Every row belongs to one group in each of 3 separate groupings. Each group adds its own fixed numbers to the row, and there is some noise. The rows also spread widely along 9 directions, which tell nothing about the answers.
In the rows, zero is written as 128.
Known rows, each followed by its group in each grouping:
[145 161 163  80 114 143 130 138  82 154 115  88 111 143 119  98 133 111
 163 116 112 147 106 113 135 117  55 116 181  98 139 133] -> k742 dak k819
[156 110 120 142 133 116 123 109 119 115 115  87 137 127 150 109 151 109
 135 134  85 127 125  95 143 150 128 112 167 118 115 133] -> k507 mise k608
[150 117 118 123 107 130 109 159 116 114 176 128 146 104 145 156 116 151
 133  99  94 134 143 149 164 127 145 168 129 112 160 108] -> k108 vela k608
[114  82 155 178 119 101 176  86 131 113 108 104 145 115 153  94 117  78
 148 163  92 172 148 134 120 160 105 174 169  83 149 147] -> k916 vela k567
[122 108 137 138 142  74 135 113 112 129 114 110 101 103 168 161 112 121
 130 139  97 147 134 114 119 129  98 122 132 156 115 118] -> k109 mise k186
[168 138 115 130 150 106  97  89 129 112 113 128 123 119 165 115 152 111
  84 144  82 130 125 104 176 144 151 118 146 133 139 104] -> k916 dak k317
[142 135  89 108  99 128  51 140 110 106 153 188 131 169 122 176 120 113
  96  98 100 172 108 140 113 123 135 145  80 108 132 116] -> k615 Sus k317
[127 144 111  82  78 114 117 235  77 166 160 153  99 171  84 182 105 183
 164  79 155 166 111 135  89  71  64 113 101 100 127 150] -> k109 Sus k819
[131 118 144 158 108  86 120  86 104 113 110 157 141 125 159 125 101  83
 114 133  74 212 134 161 126 152  87 185 134  75 180 125] -> k615 mise k186
[138 131  99  96 114 126  93 146 117 127 148 140 111 149 124 167 135 139
 123 101 107 141 116 118 118 103 129 115 107 141 106 119] -> k742 Sus k567
[131 125 117 125 113  81 141 142  93 150 120 149 101 156 129 145 115 121
 146 118 114 206 107 143 104 108  71 128 131  93 141 152] -> k108 Sus k186
[132 125  83 161 150  90 139  93 149 123 142 157 125 117 144  97 170 112
  83 154  92 149 138 102 163 127 195 119 123 113 114 124] -> k507 vela k567
[116 122 139 133 121 144 105  89 112 111 144 119 119 118 157 153 123  66
 129 136  80 179 118 132 132 135 125 171 145 121 146 103] -> k109 mise k819
[136 126  94 130 123 123 109 114 119 126 150 139 120 144 137 139 149  99
 120 137  97 165 106 118 142 119 139 131 135 112 121 117] -> k742 mise k317
[107 128 140 135 118 113 135 125 116 131 144 115 113 124 115  93 115 124
 139 131 117 140 129 132 122 136 118 151 135  97 130 147] -> k108 Sus k608
[132 113 152 138 111  70 122 127 127 118 116 135 124 104 156 140  91 147
 120 132 103 136 152 140 125 144  93 153 115 138 155 121] -> k742 dak k317
[124 136 121 141 125 100 124 120 134 129 148 142 114 112 144 130 128 131
 113 134  98 155 139 123 144 120 147 139 114 126 142 120] -> k507 Sus k819
[125 155 109 105 116  96 103 163 100 143 150 185 109 139 122 144 110 144
 106 109 128 172 119 145 123  95 109 138  89 102 145 126] -> k109 vela k186
[157 162 108 105 141  79 113 118  93 155  98 161  94 155 130 115 149 113
  99 127 112 193  96 117 141 106  88  93 138  90 135 133] -> k109 dak k186
[121 129 120 130 115 108 133 111 101 135 104 138 112 174 111  94 134  85
 130 136 106 192 102 126  97 128  93 125 140  78 122 158] -> k108 Sus k567
[157 121 113 128 126 119 133 137 116 129 148  99 124 115 152 134 157 133
 139 130  90 143 130 105 163 125 142 117 169 111 139 115] -> k109 Sus k819
[127 127 110 151 120  96 123 108 133 126 130 172 139 124 119  87 125 114
  96 140 109 161 139 134 139 140 129 152 113  74 149 136] -> k615 dak k186
[140 115  74 163 138  91 121 111 150 123 141 177 134 126 147 117 144 116
  82 139  93 163 137 124 153 125 168 137 111  97 131 129] -> k916 vela k186
[144 165 139 136 112 101 147 137 102 146 146 131 131  99 121  55 132 150
 114 142 118 152 154 137 181 125 116 150 152  48 190 131] -> k109 mise k819
[100  78 109 161 122 101 146 139 143 119 141 136 120 138 120 134 115 116
 139 132 114 140 131 127  91 137 136 138 115 119  89 148] -> k108 vela k608
[100 132 134 132 151 133 130 103 135 131 152 108 100 113 116  85 137 104
 127 147 114 105 123 109 139 132 144 142 140 132  98 126] -> k108 dak k608
[107 148 121 119 127  86 119 120  98 142 150 163  82 115 144 162 113 124
 116 125 106 183 128 151 132  98 120 152  98 135 138 106] -> k108 mise k567
[129 127 102 139 147 120 124 106 141 126 133 123 117 115 151 115 146 117
 109 140  98 125 130  99 147 128 154 116 136 130 110 126] -> k916 Sus k186
[154 163 118  99 132 124  94 141 115 133 152 124 125 108 126  95 148 162
  95 128 117  83 131 106 180 127 148 114 127 114 143 110] -> k109 dak k317
[149 156 145 102 128 112 123 153 105 132 144 106 111  91 151 129 127 172
 128 110 103  96 144 120 176 116 124 122 136 154 146 100] -> k108 vela k819

New rows. What belongs after each?
[164 130 108 134 117 103 111 131 124 118 145 142 140 122 155 126 133 150
 101 123  94 145 139 127 164 129 143 135 134 100 162 121] -> k916 Sus k317
[ 83  93 127 174 110  61 194 151 119 152 165 161 110  97 140 147  82 138
 161 136 124 206 153 171 113 110  94 187 117  94 157 146] -> k108 vela k186
[135 130 127 121 107 130 114 141  97 126 119 114 128 152 119 122 131 104
 148 119 101 150 120 112 118 130  93 124 146 100 121 131] -> k615 mise k819
[132 103 144 154 114  74 122 112 124 116  74 145 138 144 153 114  93 106
 113 134 102 162 138 130  94 155  78 142 121 108 141 149] -> k916 vela k186
[137 144 141 128 125 142 121 105 108 123 148 107 124  99 161 118 133 107
 128 135  87 145 138 128 171 133 127 157 158 110 165 101] -> k916 mise k819
[173  99 104 130 115 135 125 145 130 112 158  93 146 111 162 155 158 146
 135 118  83 125 139 103 173 135 160 125 164 123 142 106] -> k109 Sus k819
[164 142 151  95 115 138  88 128 100 119  91  90 135 162 112  80 140 110
 121 116 105 106 108  98 120 154  82 107 159  97 120 145] -> k109 dak k608
[182 146 139 117  92 123  79 131 104 111 126 152 166 141 143 100 116 125
  98 103  89 159 132 153 164 146 107 162 141  61 198 125] -> k916 vela k608
[164 164 125  94  85 153  77 139  92 120 131 164 151 173 112 109 126  98
 108  95  96 192 104 149 139 124  94 160 136  55 180 126] -> k742 vela k819
[156 100 106 149 120 102 140 152 130 127 134 131 135 123 150 149 136 144
 132 121 101 143 146 114 145 124 143 118 140 117 133 128] -> k916 vela k819
[156 168 140  99 117 156 117 167 105 140 153  89 141  97 122  78 141 174
 131 117 117  74 153 109 187 119 125 120 150 100 154 117] -> k916 mise k819
[150 127 144 130 106 129 129 120 113 123 130 112 147 125 133  93 133 106
 130 135  98 156 134 130 153 149 107 156 167  69 171 129] -> k109 dak k819
[134 114 127 134 108 106 125 143 113 118 116 130 131 141 131 136 118 122
 136 119  99 146 136 116 111 136 108 127 134 116 121 134] -> k615 vela k819
[125 165 138  81  85 154  74 183 101 127 179 130 137 128 101 123  95 180
 133  84 129  87 136 141 128 116 113 159  84 112 148 129] -> k507 Sus k608
[149 108 138 132  99  91 139 144 113 131  98 113 143 145 125 108 123 135
 149 122 107 150 140 119 118 140  76 124 142  93 140 154] -> k507 dak k567
[144 126 103 140 149 120 143 101 110 138 116  97 102 143 140 105 177  82
 136 146  84 163 104  91 149 125 135  94 183 109 101 125] -> k108 mise k819
[102 134 142 144 116  69 123 127 114 131 132 161  94 107 142 139  92 138
 110 135 113 165 150 155 119 122 109 154  87 131 145 116] -> k108 mise k819
[142 169 164  90 142 153  84  81 116 106 126  93 122  96 162 104 138 105
 102 130  84  82 136 112 176 146 132 147 144 150 149  93] -> k916 dak k567
[ 64 126 125 146 114  88 153 162 145 142 156 176 103 113  95 104  89 160
 120 143 151 126 158 138  87 106 127 148  65 121 104 144] -> k742 vela k819
[148 138 138 129 132  58 126 137 117 135 125 144 110  96 143 113 115 165
 103 134 116 134 150 132 148 129 115 129 123 114 154 127] -> k109 dak k608
[ 77 142 123 129 108  92 152 160 105 162 160 188 107 138  91 103  88 137
 135 124 151 179 127 165 100  96  94 168  88  73 141 155] -> k108 vela k186
[126 149 125 134 109 120 105 114 113 121 129 152 134 162 109  78 127 105
 106 137 110 160 114 127 118 138 117 149 115  76 140 150] -> k507 Sus k317
[ 99  95 123 163 115  67 144 128 143 118 135 154 123 103 144 128 100 144
 105 148 116 138 169 139 110 139 133 156  84 120 129 131] -> k109 mise k567
[140  87 112 145 121 128 135 128 139 118 132  89 153 117 141 121 140 120
 146 131  92 119 138 104 133 146 125 134 153 115 114 129] -> k742 mise k186
[156 136  90 137 139 128  83  94 141 102 146 144 138 125 166 141 164 106
  78 129  68 135 121 100 175 130 193 125 124 150 123  93] -> k507 vela k819
[113 129 119 127 125 102 126 116 119 138 136 148  97 139 123 140 126 100
 125 141 113 171 108 122 113 120 111 136 124 122 113 129] -> k742 dak k317
[120 124 149 147 108 104 167 155 132 137 147 115 142  91 123  81 109 167
 145 139 122 115 167 130 145 133 117 151 137  95 158 137] -> k742 vela k819
[124 138 115 132 132  94 137 127 109 147 118 129 109 127 126  94 136 135
 120 135 117 136 128 118 134 121 111 116 125 110 118 136] -> k108 mise k186
[141 129 115 141 124 122 137 115 111 135 135 112 133 119 140  99 147 109
 129 135  91 160 123 125 166 132 125 139 163  85 150 131] -> k108 mise k186
[150 182 132 100 132  93 120 137  81 152 121 149 101 135 115  74 132 144
 107 120 119 149 114 130 153 110  99 112 140  90 146 141] -> k108 vela k608
[125 108  85 166 150  74 155 114 136 128 170 161 112  93 160 154 142 129
 112 147  97 162 141 117 168 114 185 137 131 134 118 109] -> k615 vela k317
[140 176 145  95 137 185  99  80  84 129 142  97 119 129 134  82 152  55
 135 131  90 155  89 120 162 126 114 153 188  79 146 118] -> k916 mise k608
[156 101  96 157 117 106 131 142 140 117 132 125 156 133 139 106 143 150
 111 134 104 117 147 109 148 144 150 119 138  89 137 140] -> k916 Sus k317
[169 134  97 131 129 103 104 108 118 122 127 133 128 132 155 124 162 116
  98 131  82 161 116 112 164 131 143 119 148 113 139 112] -> k742 mise k317
[104  75 117 179 116 104 173 126 152 124 135 120 133 121 133 120 125 104
 149 154  99 160 145 121 110 138 136 150 147 103 117 142] -> k742 vela k819
[163 152  96 101  96 130  58 126 104 108 134 187 145 164 121 137 136 108
  84  98  90 182 117 144 143 126 126 154 102  81 166 109] -> k615 dak k567
[142 138 100 123 100 134  97 139 107 125 158 148 141 140 117 116 132 122
 112 120 104 155 118 141 154 124 134 152 122  76 157 120] -> k108 mise k317
[109 101 102 146 124  93 138 142 148 133 165 150 114 108 132 145 125 144
 124 142 121 126 144 121 129 119 153 138 101 137 110 122] -> k742 dak k317
[129 142 150 123 132 120 148 100 125 126 138  89 131  95 138  72 139 131
 131 145 100 108 148 111 163 140 134 143 156 112 145 125] -> k742 Sus k567
[179  96  94 161 115  70 138 124 128 128  89 155 145 172 133 101 147 105
 106 133  92 201 111 121 119 146 108 108 162  60 132 160] -> k742 vela k608
[142 163 134 124 143 126 169 112  99 157 149  90 109 104 128  56 166 124
 139 152 109 143 124 100 186 114 131 117 193  79 152 135] -> k109 Sus k819
[134 129 110 115 131 129 128 126 127 134 129 122 118 148 112 104 159 111
 124 132 111 130 117  98 132 121 127 112 144 111 103 134] -> k742 dak k567
[132 162 171 109 122 102 121 112  98 134  99 104 121 106 138  68 108 133
 121 135 109 114 136 127 136 138  67 139 135 114 151 131] -> k742 mise k186
[119 144 123  90 103 147 123 168 107 138 177 122 119 125 110 140 120 158
 154 103 122 120 133 127 130  97 115 144 117 118 128 126] -> k742 Sus k567
[118  95 147 144 101 141 139 132 122 119 126  88 158 121 129 100 109 116
 160 131 107 123 149 129 118 153  91 166 149  89 142 145] -> k916 mise k186
[213 156 146 102 133 118  70  75  93 102 100 106 147 121 184 113 159  99
  81 131  54 153 111 117 204 162 119 132 182 105 193  87] -> k109 dak k317
[ 98  99  96 171 121  78 166 162 153 143 161 157 113 108 117 120 122 157
 126 142 132 144 158 123 117 104 149 131 100 106 108 141] -> k742 mise k819
[ 85 115 123 184 113  44 151 143 147 131 142 184 130  98 108  63  88 178
  80 167 147 119 183 146 113 140 142 157  64  83 144 153] -> k109 mise k317
[173 142 149  98 125  81 158 167  79 153  77  85 116 135 139 102 139 174
 155 118 120 111 134  92 142 117  60  66 174 119 127 151] -> k916 vela k567
[128 130 105 142 138 123 119 110 130 126 146 147 112 128 143 135 144  98
 110 136  99 154 123 116 139 118 155 132 130 122 118 117] -> k916 vela k819
[106 146 174 106  87  70 143 177  90 138 135 136 117 101 112 117  66 199
 149 106 136 116 172 152 109 121  66 151  88 115 160 141] -> k615 Sus k567
